The rows of a group lie close to one hidden flat surface of 9 dimensions, which may be shifted away from zero. Surfaces can cross.
In the rows, 128 means zero.
Known rows, each followed by its group:
[ 96 157 138 121 125 117 205 153 103 183 180 160 168]  K242
[116  97  73 150 174 151 146 129 131 141 133 145 135]  K605
[102 129 163  89 105 100 124 112 139 123 119 128 158]  K605
[141 130 149 126 108 143 147 150 124 137 148 130 134]  K652
[ 79 135 137 118 120 136 106 200 131 152  99 160  72]  K652
[ 81 133  96 147 201 122 151 137 121 173 169 147 159]  K605
[ 87 114 142 161  96 155 155 110 124 113 120 159  92]  K605
[ 90  71 151 108 133 172 123 187 163 107 124 162  97]  K134
[141 138 138  63 149 120 122 162 172 150 123 103 108]  K605
[ 99 148 158 100 141 123 152 120 158 114 132 129 186]  K242
[146 119 156 126 136  88 154 114 156 123 171 140 132]  K134
[176 133 133 106 123 110  98 141 103 131  53 117 102]  K242
[ 83 144 159 149  97  94 139 110 107 133 115 169  92]  K242
[ 99 132 153 119 139  93 110 118 108 145  88 132 154]  K134
[138 123 122 150 130 135 138 133 102 194 174 101 176]  K605
[147 117  81 135 109 132 118 111 113 141  84 108 122]  K134
[ 73 114 120 134 117  98 128 112 188 141  95 124 145]  K652
[142 119 129  89 156  93 123 154 118 178 132 129 154]  K134
[146 133 124  70 142 160 153  90 129 137  67  98  95]  K242
[168 116 101 128 166 107  89 159 122 163 116  95 164]  K605
[ 95 116  91 142 166 144 149 116  94 169 143 147 136]  K605
[105 117  86 158 133 138 164  96 139 115 165 150 132]  K134
[159 114 147 116  88 135 168  86 148  64  53 141  84]  K242
[117 135 145 148 151 162 145  80 118 140 113 106  85]  K242
[145 129 121 124 108  98 108 141 116 117 125 156  68]  K242
[154  90 111 116 170 102 138 169 152 148 155 150  74]  K134
[127 102 101 137 141 117 165 126 128 117 111 178 131]  K134
[150  88 111  97 228  98 121  81 103 145 190 135 146]  K605
[123 117 120  80 130  97  98 129 139 119  87 129 190]  K605
[168 110  79 167 105 125  79 142  78  84 115 157 148]  K652
[ 75 134 162 107  94 107 139 163 191 204  97  90 158]  K652
[ 74 142 181  54 133 115 102 126 144 130 128 124 175]  K134
[128 135 146  24 165 132 189 101 132 151 123 131 156]  K652
[161 114 111 136 108 110  99 129 122  89  63 141 118]  K242
[117 118 124 162 131 116 107 126 101 100 111 168 111]  K652
[ 83 102 171 108 163 127 134 162 127 146 129 165 114]  K134
[141 141 140  78 124 129 122 175 133 112 182 151  92]  K652
[101 116 109 164 101  96 110 122 170 185 128  89 136]  K652
[166 116  61 192 125 149 138 199 184  98 156 130 175]  K605
[ 92 134 136 148  37 122 140 181 122 155 137 150 157]  K242
[170 121 167 105 110 129 159  87 154 115 150 106 112]  K652
[129 115 116 100 123 110 114 132 127 135 101 130 189]  K134
[141 137 120  86 159  93 131 139 130 109  91 149 195]  K242
[177  93  75 201 108  84  78  77 139 127 164  96 101]  K652

New rows, each followed by its group:
[116 134 125 120 160 140 115  97 137 123 117 110 111]  K242
[114 155 103 113 122 133 144 170 119 130 199 163 118]  K605
[ 85 108 189  99 140 131 120 178 113 147 102 150 173]  K134
[154  72  87 197 110 190 175 129 161 137 124  96 138]  K605
[124 120 110 155 177 111 111 161 158 139 122 124 160]  K605
[175 107 132 155 139 126 136  73  81  76 123 148 121]  K652
[119 105  99 121 146 111 132 145  98 145  51 167 126]  K134
[159  80 123 178 123 112 118 171 127 151 147 132 154]  K134
[170 112 172  93 112  75 125 116 178  88 121 127  88]  K134
[185 141 115  96  95 158 126 205  86 129 175 137 160]  K652
[ 92 123 117 149 180 135 136  54 146  78  84 133 143]  K242
[124 111 177  75 100 134  72 152 131 133  56 104 137]  K134
[174 111 100 133 122 147 132 128  98 107 144 144 108]  K652
[ 77 112 221 175 135 102  93 133 155 114 153 141 119]  K134
[175  96 144 159 103 108 107 124 166 108 155 103  97]  K134
[157 132  54 133 158 149 203 124  79 184 176 158  78]  K242
[148  94 189 120 156  39  42 169 152 128  70 147  80]  K134
[127 128  97 136 129 110  37 172 135 130 164 114  88]  K242
[ 83 158 113  65 139 134 119 102 103 166 104 108 163]  K134
[146 112 101 130 115 164 143 133 170  88 168 128 107]  K242
[136 127 159 158 113  93 140  89 129 119 113 132 112]  K134
[170 131  96 113 126 132 180  80 107 155  99 124  33]  K134
[128 138 134 139 112 128 136  89 120 149 151 101 148]  K134
[145 145 150  61 170  98 129 121 151 111 134 134 118]  K242
[125 132 103 116 141 111 111  98 155 132 168 107 110]  K134
[102 122 170 144  92 140 153 159 166 122 124 139  88]  K652
[119 136 125 123 149 124 155 112 127 126 135 150 100]  K242
[168 115 134 195 166 121 127 110 138  67 100 135 160]  K242
[ 60 127 129 157  85 146 165  89 140 105 111 156 120]  K242
[153 107  85 131 109 187 140 171  88 115 105 158 106]  K652
[147 118 123 105  86 114 114 138 166 145 118  99 127]  K652
[149 111  79 115 106 187 197  87 130 103  83 133  89]  K242
[164 127 119 102 105 161 146 176  89  88 143 171 148]  K652
[183 124 130 116 131 141 133 144 141 115 133 114 104]  K242
[135 127 136 170 147  59  88 106 149 139 198 103 134]  K134
[102 134  78 102 124 132 128 189 121 194 139 128 147]  K652
[181 100  82 145 100 103  93 108 140 117  72 108  99]  K134
[151 116 129 163  62 167 131 145 119 116 140 130  90]  K605
[ 96 126 160 126 108 137 114 109 136 127 143 107 168]  K134
[142 114 105  72 167  70 177 124 138 121 110 188 155]  K134
[105 105 128 153 100 108  92 100 164  68  91 137 137]  K134
[ 91 150 199 141 131 108  93 124 144 137 130 110 122]  K242
[ 62 146 174 113 134 142 177  95 105 133  92 162 134]  K134
[118  83 100 171  98 199 186 103 118 152 132 119 124]  K605
[120  82 118 121 123 150 160  99 165 132 100 113 171]  K605
[ 90 148 115  90 166 152 112 115 130 172 154  94 101]  K242
[128 138 171 166 130  98 102  94 122 160 141  94  92]  K134
[157  76 143 130 124 119 140 165 168 100 130 158  85]  K134
[ 91 150 138 118  96 168 143 145 124 189 154  94 126]  K242
[158 130 100  93 155  93 129 136 139  88 119 160 146]  K242
[115 139 194 145 116 124 134 138 124 144 136 134 108]  K652
